The rows are grouped in 4 ways, from coarse to fine. Each group lies inside one group of the grouping before and may be the whole of it. The rows also spread widely along 13 directions, which tell nothing about the answers.
Some rows, each with its group in each grouping after it:
[ 15.3 -14.1 -20.9   4.2 -19.6 -22.8  16.0  29.1  -5.3  -0.5   4.2   4.7
  -1.0 -19.0  14.7   2.1  -0.5  14.2   0.3 -21.3  -6.2  -7.7   4.6   0.3
  -9.7  13.2  12.5  27.4 -38.0] | noged Dasi K_128 Lupan
[  2.1  22.7 -12.4   9.1  -7.9 -18.0  18.7  10.4 -18.5   5.2 -15.3   5.6
 -16.4  -8.2  11.8  11.7  -2.7  -4.4  19.1  -8.5   2.7   2.5  -7.2  15.4
  11.3  19.4  30.3  20.8 -22.6] | kapa Pof K_88 pesiv
[-34.3  23.0 -13.8  -5.7  16.9  12.2 -24.9 -13.3 -33.8  26.4  18.9 -15.8
  -0.9  29.2  15.2  21.4  16.3 -10.0  23.1   9.8 -24.0  21.0  -0.2  11.9
 -10.3 -25.1  25.6 -14.2  37.6] | kapa Mas K_702 tiv
[-10.1  10.1  13.0   6.2   4.6 -36.7 -13.6  23.4   4.4 -36.7 -12.2  -0.4
 -16.6   9.3  -3.9 -18.9 -17.0 -17.3  -7.1  -9.6   8.7 -27.6 -36.3  -7.1
  12.9  14.7   5.0  23.0   8.0] | noged gis K_235 Nin
[  7.9  19.8   6.9   9.9   6.8 -44.5   0.2   2.4   2.8 -12.4  -9.2  -1.4
 -13.5  -7.9   6.6 -10.1  14.4  -9.9  -8.1  -8.9 -10.4 -10.3   4.4   4.0
  19.1  22.5   9.1  20.3  -4.3] | noged gis K_235 Kube
[  3.3  -0.1   4.8 -21.1  -0.1 -25.6  10.0  36.5   2.5 -28.3 -15.8  -1.8
 -31.0   2.0  11.9 -15.1   2.9   0.5 -24.0 -21.8   6.7 -34.8  -4.5 -33.0
  18.1  -4.1  -3.6  23.7  -4.1] | noged Dasi K_142 memov
[-26.0  19.9   0.5  -2.6   6.6  -2.6   3.1  15.0  -0.5  11.6 -10.8  15.0
 -17.0  23.5 -15.3 -15.9  -7.7 -22.5   1.1 -17.7 -16.3  11.2 -17.0  10.8
 -19.6 -15.4  12.7   3.7  26.7] | noged mizi K_290 desim
[  2.8  -8.6  -1.3  -7.9   1.9 -13.9 -48.1  10.7   9.0   8.0   0.6 -29.1
   7.1  -8.3  10.8   7.2   0.6  -2.3 -10.1 -34.0  -0.2   4.1 -15.9 -20.4
  -1.9   8.7  17.7   8.9   5.8] | kapa Mas K_382 Kulag
[ 22.1  39.6  13.7  -0.2   9.2 -17.8 -13.8   2.4   6.0  22.3 -23.8   4.2
   4.3  -7.2 -10.7  -2.5   8.7 -13.8  -5.2 -30.9 -22.6  11.7   5.7  20.0
  -1.6  10.4  20.1   3.9  12.9] | kapa kelol K_459 rodi
[-27.2  -9.7  12.1   6.1  -4.2 -14.2 -23.8  12.3  10.6  -5.7 -12.5  13.1
   2.7  -5.8  -5.9 -19.0 -14.4  -4.2 -17.5 -12.7  36.0   3.5 -27.3   0.5
 -11.7  41.2  -3.4   3.0 -10.3] | kapa Mas K_830 toluk
[-27.2  -2.6 -15.1  15.6  -6.0 -16.7  -7.7   1.9 -11.5  -6.1   3.4   1.2
  -1.7   3.5   8.9   1.9  -6.4 -12.2  14.9  -2.4  14.2   7.7 -26.7  12.4
  -4.4  18.5  14.4  11.8  -8.8] | noged gis K_409 Zaleg
[ -0.7  16.8  -1.3 -22.1   4.9  24.2   2.2  36.4  -5.7   6.1 -31.8   4.1
 -30.9   4.6  13.1  12.4  -0.8  -4.3   5.9 -26.0   7.3  -1.6 -17.6 -13.6
   4.6 -20.3  19.4  12.5   4.8] | noged Dasi K_142 Kile
[-36.2 -41.5 -13.9   2.8   0.1  -3.2 -15.1  -5.3 -12.9  -0.5  14.5 -31.7
   5.4  14.5  43.0   1.4  16.9  24.9   0.1  -5.0  16.0   6.9   9.9 -28.6
   4.9   6.2  -0.9  -3.2  -2.3] | kapa Mas K_702 Vozuv
[  9.4  -1.8  -9.7  10.6 -33.3 -61.9  -2.5  28.1  -3.4 -13.5  -5.8  18.7
  10.2  -6.8 -30.8 -15.2 -23.2 -30.9  -7.5 -49.7   9.9 -19.7 -26.9  30.3
 -20.2  35.0   4.6   7.9 -30.1] | kapa Pof K_412 pesi
[-17.0   3.7   0.7  -8.1   2.1  -8.6   3.3   0.9  11.5  33.9 -25.0  -2.6
  -2.5  18.3 -17.5 -21.5   9.3 -21.9  -6.1 -35.7  -7.9  34.6   9.1   5.3
 -21.7   1.7  23.3   2.1  23.0] | noged Dasi K_130 soz
[ -9.4  -1.7 -20.3 -10.9 -12.1 -22.6  22.2  19.5 -11.5  10.1  23.0   4.0
   9.4  18.6  -1.2 -22.6 -10.4  10.7 -14.7   4.9 -23.3   0.8   3.7  -4.3
 -23.9   1.8  -5.7  21.9   2.1] | kapa Pof K_521 keb
[-20.6  22.1   5.0   3.6  11.9   7.3 -12.0  25.8  18.7  32.2 -12.4  21.2
 -19.8   1.1 -31.1 -15.1 -10.0 -10.1  -7.0 -22.0 -32.8  34.0   4.7   7.6
 -38.8  -2.5  34.9  18.4  23.0] | noged Dasi K_128 Zego
[-41.7 -17.5 -39.0  26.5 -28.5   0.0  18.7  31.6 -19.1  -5.0   1.2  20.4
  -5.1  -3.1  16.0   7.6 -29.7   7.0  25.4 -22.7  16.3   2.5 -31.3  15.2
 -17.6  12.0   5.1   6.9 -36.8] | kapa Pof K_412 ribot
[-17.6  12.7 -19.1  20.2  -7.2  -7.4  22.5   8.8  -8.3  -1.1   1.3   9.1
   6.7  -8.1  22.6  -4.7 -15.7  17.4   8.6   2.0  -7.1   5.8 -16.5   7.8
   1.0  12.4   0.3  15.4 -15.4] | kapa kelol K_459 rodi
[-34.1  45.7 -20.8  30.5   0.7 -42.3  22.4  30.3  14.2 -40.9  15.2  25.0
 -24.2 -26.4   2.4 -26.4 -39.3   6.8 -13.8  -5.8 -39.9 -22.1 -37.9  -7.5
  10.3  11.6  -7.0  40.2  -5.0] | kapa Pof K_412 ribot
[  0.4   5.8   6.9 -20.6   3.0  -8.9 -29.5  21.5 -17.3  -0.9 -16.0  -5.7
 -30.5 -10.6  14.9  23.0  13.0 -14.4  -1.9 -17.8  30.3 -14.2 -10.1 -11.0
  19.2  14.7  20.5   2.0 -16.7] | kapa Mas K_702 tiv
[-47.0  -5.1 -38.2  25.9 -11.3 -22.9  41.3   4.8 -32.0 -17.6  20.6  -9.5
  -0.6  29.9  31.8 -12.5  -2.7   9.3  24.2 -16.7 -32.8 -12.9   1.3   1.0
   4.2 -34.2  -2.7  -6.6   1.7] | kapa Mas K_830 toluk
[-28.3  48.5 -21.8 -18.9  13.5  26.3  11.0  23.6  32.5  25.5  12.9  16.2
   8.7 -17.0  15.0 -35.3 -23.5  27.1 -36.9 -10.9 -52.6  29.5 -29.4 -29.2
 -19.3 -20.6 -29.0  21.8  35.0] | kapa Mas K_702 tiv
[  0.4  16.3  15.9  20.5  10.6 -15.3  13.1  15.5  12.2 -18.8 -15.5  14.7
  -4.7   7.0   8.0 -25.0  -4.4  29.1  -6.2  -4.0 -24.0 -11.0   6.2   4.0
   2.6   9.4   2.0  22.6   9.6] | kapa Pof K_88 pesiv
[-34.1  46.6 -12.7 -18.5   7.1  25.6  -2.6  15.9  13.9  32.3 -31.5  33.7
 -17.0 -23.0   1.6  -2.3   0.6 -23.0 -11.3 -43.7  13.0  34.2 -30.6  11.2
  -8.9   7.8  -5.0 -11.5   4.2] | noged Dasi K_128 Zego
[-41.1   9.5  10.5  -9.9  13.5   2.5 -10.3  19.5   8.6   9.9  -7.5  20.4
 -29.9  -9.2  -1.1  -9.7  -5.2   8.6 -30.5  13.1  13.8  15.0   3.5 -21.4
  -2.0  29.8  -3.6  14.4  -2.3] | kapa kelol K_459 rodi
[-24.5  -1.0   2.4  23.4   6.0 -20.9 -21.7  -6.0   0.4 -31.9  15.7  11.4
  22.0  12.1   8.7 -13.6   3.7  14.0  -3.6  -0.7  -9.6 -12.6 -14.3  24.5
 -12.8  10.2 -19.9  -9.8  18.1] | noged Dasi K_142 Kile
[-14.4  -1.7 -23.3  -8.4  -8.8 -38.0  37.7 -12.0 -21.7   1.0   5.4 -31.9
   9.8  25.0  33.7 -18.9  17.1   0.5  -2.2  -8.7 -11.4  -1.0   9.8 -15.2
  20.6  -8.9  -6.1   4.0   3.2] | kapa Mas K_382 Kulag
[-19.7  -2.5   6.1  -7.4   7.5   9.7  -1.1  26.7  14.5  -0.7 -17.2  -0.7
 -14.1   8.9  13.8 -17.5 -13.3  21.0 -16.3  -6.9   7.2   2.5 -11.5 -31.0
  -3.2   8.9   0.6  26.8  11.5] | kapa Pof K_412 ribot
[-43.1  32.2  12.2  13.6  20.2  -0.8  25.2  -9.7 -14.1 -20.9  -9.8  26.8
 -12.7  19.5  19.8 -16.1   6.1   8.9   6.6  44.5  13.8   1.5 -11.8  21.6
  10.3  17.7  -4.3   6.4  14.6] | noged Dasi K_128 Zego
[ -3.7  34.0   5.2   0.0  13.9   6.5 -11.8  21.8  -3.0 -17.7   0.2  14.1
 -12.4  -7.2  19.8  10.8 -11.6  18.2  -1.0  15.1  -3.4 -15.3 -28.0  -2.8
   8.1  11.1   3.3  27.0   5.9] | kapa Pof K_412 pesi
[-16.8  18.1  11.4  -7.3  10.5  19.0 -30.3  25.3   2.0  13.0  -0.1  37.9
  -4.3  -1.6 -14.6   4.2  -5.8   1.7  -7.2   8.7   2.5  12.1 -13.4  24.1
 -37.2  15.4   7.4   6.4   8.5] | noged Dasi K_128 Lupan
[ -2.6   1.9  -2.2  28.2   7.1  -8.7 -12.1   8.0  -0.2 -11.4   5.7  -9.8
   4.3  -5.5  23.7   4.6  -7.6  28.9  10.5  -0.8 -23.4  -4.9  -2.8  -4.5
   3.2   5.8  17.7  21.1   0.8] | kapa kelol K_459 rodi
[-50.4  10.3 -10.5 -20.8   7.8  11.2  -1.0  25.2  -1.1   7.2 -17.3  14.9
 -43.8  -2.6   9.2   4.9   5.7 -15.2 -10.4 -21.9  19.2   9.0 -11.1 -18.3
   6.1   0.0   3.1  -0.3  -0.2] | noged Dasi K_130 soz
[-29.6  13.2   1.9 -30.5   6.8  50.8   3.6  54.3  16.6  48.1 -38.6  36.5
 -40.6   1.3 -17.1  -7.2  -8.2  -4.9 -15.6 -35.7   2.3  36.1   0.8 -13.8
 -35.2 -14.4  16.9   9.7   7.7] | noged Dasi K_128 Zego
[-45.2  59.8 -35.1  -3.3  -1.6 -19.0  19.0  -5.3  -1.7 -14.3  16.3  32.4
  11.5 -24.3  19.2 -17.3  -9.9 -16.0 -14.3  -4.5   1.6   3.3 -57.4  22.6
   6.7  17.2 -41.9  -5.6   0.3] | noged Dasi K_128 Zego
[ 18.8  32.1  18.8   6.3   4.9 -62.6  17.3  10.9   7.7 -37.6  -8.4   6.6
   2.1  11.5  -7.0 -42.5  -4.4  -2.8 -24.1 -10.0 -23.1 -36.6  -8.1   5.8
  14.5  16.1 -10.5  23.4  14.0] | kapa Pof K_521 keb

New rows. What belongs after each?
[-26.6 -22.8  19.2   2.6  -4.2 -22.4 -12.6  30.2 -21.5   3.6 -24.2  25.6
 -39.9  19.9 -25.1   5.8  16.4 -17.8  -2.0 -27.7  19.0  -9.9  39.5  17.3
 -11.5  15.4  18.6 -20.3 -21.0] | kapa kelol K_459 rodi
[ 14.4  43.5  21.8 -29.3  19.9 -10.8   0.1   6.8   5.2 -13.7  -5.6  12.5
  12.7  14.5   7.7 -25.7  11.7   4.7 -27.5  12.5  -9.9 -19.1 -14.7   3.3
   1.9   1.0 -22.6  13.6  34.5] | noged Dasi K_128 Lupan
[-48.6  24.2  12.9  -5.7  22.3  16.4 -58.3   9.7  11.3  10.9  -4.3  32.8
 -24.5 -21.8 -11.1  12.8   0.4 -14.8 -15.6   4.7  30.6  23.5 -26.3  10.6
 -17.4  39.9   8.6  -3.9   6.5] | noged Dasi K_128 Zego
[-28.1  -6.0  28.3  11.5  17.0  23.9 -44.9  19.6  21.3 -13.9 -19.1  33.3
  -7.8 -14.0   8.3   0.1  -3.0  22.9 -12.6   2.3  37.2   3.7 -20.9   7.2
 -15.4  40.1  -5.2   2.3  -2.7] | noged Dasi K_128 Lupan
[-45.5  -9.9   1.1  16.5   5.6 -23.2  21.2  22.4  -6.6 -20.8  -3.7  28.0
 -42.4  10.7   1.7 -10.8  15.1   9.0  -6.0  -4.5  -9.4 -12.5  32.4   3.1
   1.4   3.1   3.0   2.3 -12.0] | noged Dasi K_130 soz
[  5.0  10.7   3.2  19.6 -12.5 -23.6  19.7   6.7 -23.0 -26.5 -20.0   5.3
  22.0  34.4   7.5 -16.9 -20.6  -7.9  27.0  -4.7  15.8 -21.8 -41.9  36.3
  -1.0   9.7   8.0   6.5   4.8] | kapa Pof K_521 keb
[-27.2  -4.3   4.6 -10.7 -11.6 -23.5  25.0   9.4 -19.5  11.5 -30.5   2.2
 -13.0  30.8  -9.6 -23.7  -0.2 -29.4   0.3 -16.7  31.6   9.3  -3.7   6.1
  -2.0  12.4  13.8  -3.6  -3.4] | kapa Mas K_702 Vozuv
[-22.6  17.9   6.7 -14.5   6.4  -8.5 -13.1   6.1 -15.3  15.5 -20.8   5.8
 -20.5  11.5  -2.3   0.6  15.4 -25.8  -2.9 -22.6  13.1   7.7   0.4   8.5
   2.7   4.5  12.2 -16.9   8.2] | kapa Mas K_702 tiv
[ 21.5 -12.7  21.6 -10.7  13.7  -5.1 -27.3  18.0  -2.4  -2.0  -1.9 -16.4
  -2.4  11.2  15.8   5.7  16.6  27.5 -11.9  -2.0 -10.6 -17.1  26.1 -21.0
   2.2   1.3  11.3  16.2   8.7] | kapa kelol K_459 rodi
[-32.7 -12.1 -11.3  -8.9   5.8 -10.0 -21.6 -15.7   6.1  18.3   6.9 -32.7
  25.3  22.4  16.0 -20.1   9.2   1.7 -16.8 -30.4  -8.9  21.2   0.4 -23.2
  -8.2  -2.5 -13.2 -13.9  35.9] | kapa kelol K_459 rodi
[-15.6  19.8  21.1  -6.0  22.9 -13.4 -13.6  44.8  21.1 -22.2  -0.2   8.2
 -30.7  19.9 -14.6 -29.8 -16.6  14.5 -30.4  -9.4 -44.0 -25.3   1.2 -33.3
  -8.6 -18.3   2.5  33.2  40.8] | kapa Pof K_412 ribot
[-17.0  43.8   3.2 -20.6  16.9  34.4  21.5  29.3  -0.3   0.9 -38.4  11.8
 -35.1  -6.4  40.2   4.2  -4.1  13.2  -2.8  -2.2  11.7   0.8 -28.3 -24.6
  32.3 -11.5  -0.6  16.5   1.7] | kapa Mas K_382 Kulag
[-27.4  33.1 -18.0 -13.2  -8.2 -12.3  17.5   6.4 -16.2   8.1  -6.7  31.8
   0.6   3.0   4.8  -8.2   5.4 -27.0  -4.0 -11.5  14.1   6.1 -25.8  30.5
  -3.2  12.3 -26.7 -13.3  -6.9] | noged gis K_235 Kube
[ -6.8   9.5 -16.2 -21.9 -10.2  -2.6  22.4  21.1 -12.5  -3.6   2.8  17.3
  15.3  12.0  16.4 -13.9  -0.9   4.7  -8.6  -8.0   4.7 -10.7 -21.0   8.3
 -13.0  -5.4 -25.1   4.1  -1.1] | noged Dasi K_128 Lupan
[ -9.9   9.7   7.7 -38.3   7.8  10.0 -35.5   6.1 -22.5   4.3  10.6 -14.2
  21.7  38.4   8.7  -1.5  -4.4 -10.3  -4.1  19.2  19.4  -5.7 -40.1  -3.5
 -14.4  -7.2  -3.5  -2.9  39.3] | kapa Mas K_702 tiv
[-32.5  32.1 -22.3 -12.3   3.0  20.6 -17.9  41.6  -7.6  -0.6   9.2  18.2
 -25.6  -6.3   1.5  15.6 -32.0 -16.1   9.5   0.3  -2.7   2.4 -59.5  -6.7
 -12.2 -12.4  16.4  27.6   5.7] | noged gis K_409 Zaleg
[-26.2  -3.5  -2.2 -12.1   1.3  -8.1 -29.2  30.9   8.3 -15.5   7.8   0.4
  -1.8  12.2  -0.1 -16.2 -22.0  -7.2 -17.2  -8.7   7.7 -12.0 -42.3 -20.6
 -13.9   3.8 -11.4  17.3  17.7] | noged gis K_235 Kube
[-21.1  36.1  -4.4 -20.6  10.9 -11.1 -10.3  -2.5  -8.5   6.0  -7.3   6.6
 -14.8   8.9   2.5  -1.5  12.0 -34.9  -5.7 -19.8   2.9   3.1 -27.1   9.8
   5.7  -4.6  -4.3 -10.4  22.1] | noged mizi K_290 desim
[ 10.2   7.1   4.0  -4.5  -0.5 -18.7  17.0 -20.9   4.9  11.3 -26.2 -11.7
  28.7   9.6  20.2 -25.7  19.1  -0.6  -5.8 -16.1  15.9  16.5  -3.9  11.0
   3.3  23.4  -3.3   4.0   8.0] | noged Dasi K_128 Lupan
[  0.5  21.4  -0.1 -19.1   5.7  -1.2  24.6   6.8 -16.8  22.1 -19.8  -2.0
 -10.4  15.2  16.6  -1.7  17.5   1.4  -2.6  -7.4  -7.7   6.5  20.0  -3.9
  10.2  -7.0   5.6   3.5   5.3] | kapa kelol K_459 rodi
[-31.0  43.5 -23.7  37.3   7.7 -26.7   7.9  -2.4 -13.9 -39.7  15.7 -12.5
 -18.4 -29.3  44.3  11.4 -24.5   5.5  25.3  22.2  -8.4 -11.3 -53.8  -7.9
  42.7  15.0  24.3  35.0 -12.2] | kapa Mas K_702 Vozuv
[-10.8  12.2 -11.7 -38.2  -4.4 -11.1  -9.1  23.8  -8.1  -2.7   4.2  18.5
  -6.1   2.3   6.1  -3.2   9.9 -20.3 -24.2 -31.5  11.9 -18.6 -26.2   0.6
  -4.1  -6.2 -34.1 -13.0   0.1] | noged mizi K_290 desim
[-27.1   7.1   9.0   3.3   1.2  -8.3   0.0 -23.2   5.7  -2.8 -15.9   9.0
  32.4  21.1   5.7 -33.2   0.3  -5.3  -9.1   7.1  33.3  18.2 -31.1  23.6
 -12.9  31.9 -19.9  -7.7  24.5] | noged Dasi K_142 memov
[-28.2 -29.2  -6.3 -17.8   0.8  20.3   7.6  37.1   9.3  28.7 -25.8  -1.3
 -35.2  15.5   2.7  -6.9   9.9   6.2  -8.4 -41.7  -1.7  20.9  26.5 -31.6
 -17.4 -18.0  21.4   9.0   2.9] | noged Dasi K_130 soz
[ 30.2  -5.2  43.1  34.6  -4.8 -25.6  29.3  -3.5 -15.6  -1.5 -53.5  28.5
   7.9  21.1  -5.3 -12.8  20.2  11.0  19.1   2.1  21.5  -4.2  38.3  60.5
  -0.5  40.8  21.4  -2.7 -26.0] | kapa kelol K_459 rodi
[  4.7   3.7 -14.8 -29.2  -4.7  10.1  -3.6  27.5 -15.6  17.3  -8.4 -22.6
  -7.1   7.5  21.9  13.2  -6.8  -2.2   3.0 -20.9   4.4  -1.6 -17.8 -28.7
   4.9 -14.4  16.7  17.1   1.8] | kapa kelol K_459 rodi
[-23.7  11.2  -0.2  10.3   8.6  -2.9 -36.6  21.6   3.2 -12.7   0.3  25.2
 -14.7 -12.1   5.0  10.4   2.5  -2.4  -3.4 -20.6   1.5  -7.6 -18.2  14.8
  -5.1  13.7  -7.7  -5.9  -4.4] | noged gis K_235 Nin
[-18.6 -15.6   1.8  13.6   1.9 -16.1 -18.0  28.1   6.5 -43.7   8.6  10.9
  -0.7   1.0  16.9 -12.3  -6.2  21.3  -9.1 -14.6   2.8 -33.3 -18.8  -5.9
  -3.6   6.4 -15.1   7.9  -2.1] | noged Dasi K_128 Zego
[-71.8   2.7 -32.8  23.0   2.3   0.9 -14.7   3.6 -10.5 -35.4  26.4   6.5
  -1.4   0.4  43.2   7.4 -12.6  19.3   7.5  -8.8   4.7 -12.4 -40.4  -5.6
   8.1   2.4 -30.0 -12.4   4.0] | kapa Pof K_412 pesi
[-50.2  -2.0  -2.7   9.4  17.4  10.5 -35.8  23.8 -19.1 -21.5  19.3   8.8
 -34.5   1.7  27.5  28.9   4.6  20.6   6.6  13.4  -3.1 -15.4  -1.8 -10.5
   7.3  -6.5   6.1  -3.7  -2.0] | kapa Mas K_382 Kulag
[-21.5  10.2 -11.7   5.7  -7.6 -22.5  14.2  -3.0 -18.7  17.1  -2.6  28.5
   0.8  -1.0   6.5  -0.1  30.6  -2.9  -4.4 -23.1  -8.7  11.5  30.5  39.4
  -6.2  11.8 -15.2 -28.8 -22.5] | kapa Mas K_382 Kulag
[ 12.2   3.6   3.0  19.9  -2.5 -32.7   5.0  -1.2   0.3   0.3 -22.1  -1.8
   3.1   2.2   7.7 -10.9  15.7   1.0   3.0 -41.1 -10.9  -1.3  15.5  17.4
   4.9  16.6  11.8  -1.2  -6.5] | kapa Pof K_521 keb
[  8.0 -10.4  -2.3 -20.2 -15.5  -6.9  -7.9  28.1 -10.2   4.5  -3.3  -0.7
  16.9  23.9  -5.2  -9.6 -16.3  -0.6  -3.9 -12.7  12.8  -8.8 -22.4   2.4
 -24.5   6.7   4.9  14.7   2.9] | kapa Pof K_88 pesiv
[ 28.7  10.0   9.3   6.6  -2.1 -38.0  29.0  22.1  14.3 -21.3 -21.1   1.0
  -1.1  -0.7  15.1 -32.8   3.7  12.3 -14.9 -21.9 -19.4 -23.9   2.1  -7.9
  16.0   6.2  -8.2  32.0  -6.4] | noged gis K_235 Kube
[-55.9 -15.0 -50.1 -14.7 -14.5 -16.8  -8.1  50.2 -23.0  11.3  37.9  10.9
 -50.6  -9.8  -7.8  20.4  -2.0 -18.8  -5.7 -36.6 -22.9  -2.8  12.3 -20.6
 -23.7 -21.6  16.0   2.9 -25.1] | noged Dasi K_128 Zego
[ -3.3   0.1 -20.9 -33.2 -11.5  -1.2   6.2   9.6   0.2   4.6   3.5  -0.6
  31.6   5.3  32.8 -17.3   7.4  16.2 -27.6 -25.1  14.2  -5.8 -20.6 -12.8
  -4.6   6.7 -49.4  -3.2   1.6] | kapa Pof K_412 ribot
[-28.1 -10.2  -8.2  13.7  -1.8 -17.3 -10.5   7.1  -8.5  -4.4   3.8   7.0
  -5.5   3.8   5.5   1.1   7.0  -1.9   5.4 -13.4   3.6   2.7   1.6  13.0
 -13.0  13.6  10.6  -1.1  -6.3] | noged Dasi K_128 Lupan
[-19.7 -19.6 -15.1 -16.2  -1.5   0.5 -24.8   4.3  -9.3  18.0  20.7   1.2
  -5.4  -7.1  15.9  15.4  13.4   3.0 -10.2   5.5  18.9  14.1  -3.2  -5.1
 -14.8  21.0  -1.9   5.6 -14.5] | noged mizi K_290 desim
[ -8.9  33.4  19.9 -23.5   8.3 -52.0   3.1  28.0  -1.4 -23.1 -19.7   8.0
 -22.7  41.2 -31.8 -42.2  -0.8 -39.6 -28.9 -44.0 -21.2 -37.2  -6.5  -3.2
   3.4 -17.9  -9.0  -4.9  41.5] | kapa Pof K_521 keb
[-22.6  31.1 -25.0 -29.0  10.3   5.6 -22.5  15.6  15.5  17.5  10.2 -14.9
 -23.5 -37.2  17.5  11.6 -13.3  -9.7 -18.4  -1.5   3.6  22.7 -43.5 -42.2
   8.9  15.3  19.3  41.3   3.6] | noged Dasi K_130 soz
[-20.1   4.4   0.5  -3.3   6.6   6.3 -14.1  39.0 -17.8  -1.7   2.0  11.4
 -36.2   5.6   5.1  16.0  -0.1   5.1   4.3 -10.5 -12.0 -15.1   7.1  -8.9
  -4.6 -16.3  20.8   7.0  -5.0] | kapa Mas K_830 toluk
[-39.4  -7.6   5.5   5.6   5.2 -25.7  -3.7  18.6 -10.5 -39.5  -1.9   9.9
 -22.5  18.2  10.2 -11.9   3.7  -2.2  -5.3  -6.9  15.0 -29.2  -8.6  -4.0
   6.9   5.5  -7.0  -1.7   3.2] | noged Dasi K_128 Lupan
[-17.5   7.5  -8.1 -11.2   1.2 -36.1 -12.4  -7.0 -12.3  -3.4   6.5 -15.3
   6.3  21.3   7.2 -12.2  14.5 -16.5 -11.7 -24.9  -2.9  -7.1  -3.4  -1.5
   3.7   5.4  -7.9 -10.8  19.8] | kapa Pof K_521 keb
[-22.8   6.6  -4.6 -15.8   0.2 -19.1  18.8  26.8   7.5   7.7  -2.2  10.6
 -17.1   3.2   1.9 -26.6   4.4   8.1 -33.4 -18.1 -21.9   2.2  17.7 -21.1
  -2.8  -3.8 -14.4   9.5  -0.8] | kapa Mas K_382 Kulag
[-30.6  -2.1  -1.2  17.7  -2.5 -24.8   3.6   1.9   3.7 -12.5  -3.3  13.6
   6.0  15.1  -2.4 -27.6  -4.6  -6.4  -3.2  -6.6   3.9   5.4 -16.0  15.9
 -11.6  17.5  -7.4   5.6   5.8] | noged gis K_409 Zaleg
[-29.8  12.6 -17.8  -7.7  11.9  21.9   0.5  20.7  25.3  22.8 -26.1  -5.0
 -33.8 -19.6  26.5  -4.6   4.9   4.6 -11.0 -48.4  -9.4  30.8  -7.4 -40.1
  11.0 -10.1   7.1  16.6   4.6] | noged gis K_409 Zaleg
[-48.2  18.0 -25.7  -5.0  17.0  11.2   6.4  23.3  -7.7 -34.3  16.0   7.6
 -46.4 -23.9  61.3  16.8   6.1  27.7  -7.0  16.3   4.3 -19.3 -22.0 -42.5
  41.3  -3.7 -21.2  23.0 -16.1] | noged gis K_409 Zaleg
[-44.2   3.8   4.2  11.3  15.4 -39.6  -7.5 -16.4  -9.1 -48.1  11.3  -8.5
  -4.7  15.7  28.9 -16.7  14.2   2.3  -8.3  14.1  15.6 -25.2 -14.4  -6.4
  24.9  19.4 -17.7  -2.2  15.7] | noged Dasi K_128 Lupan
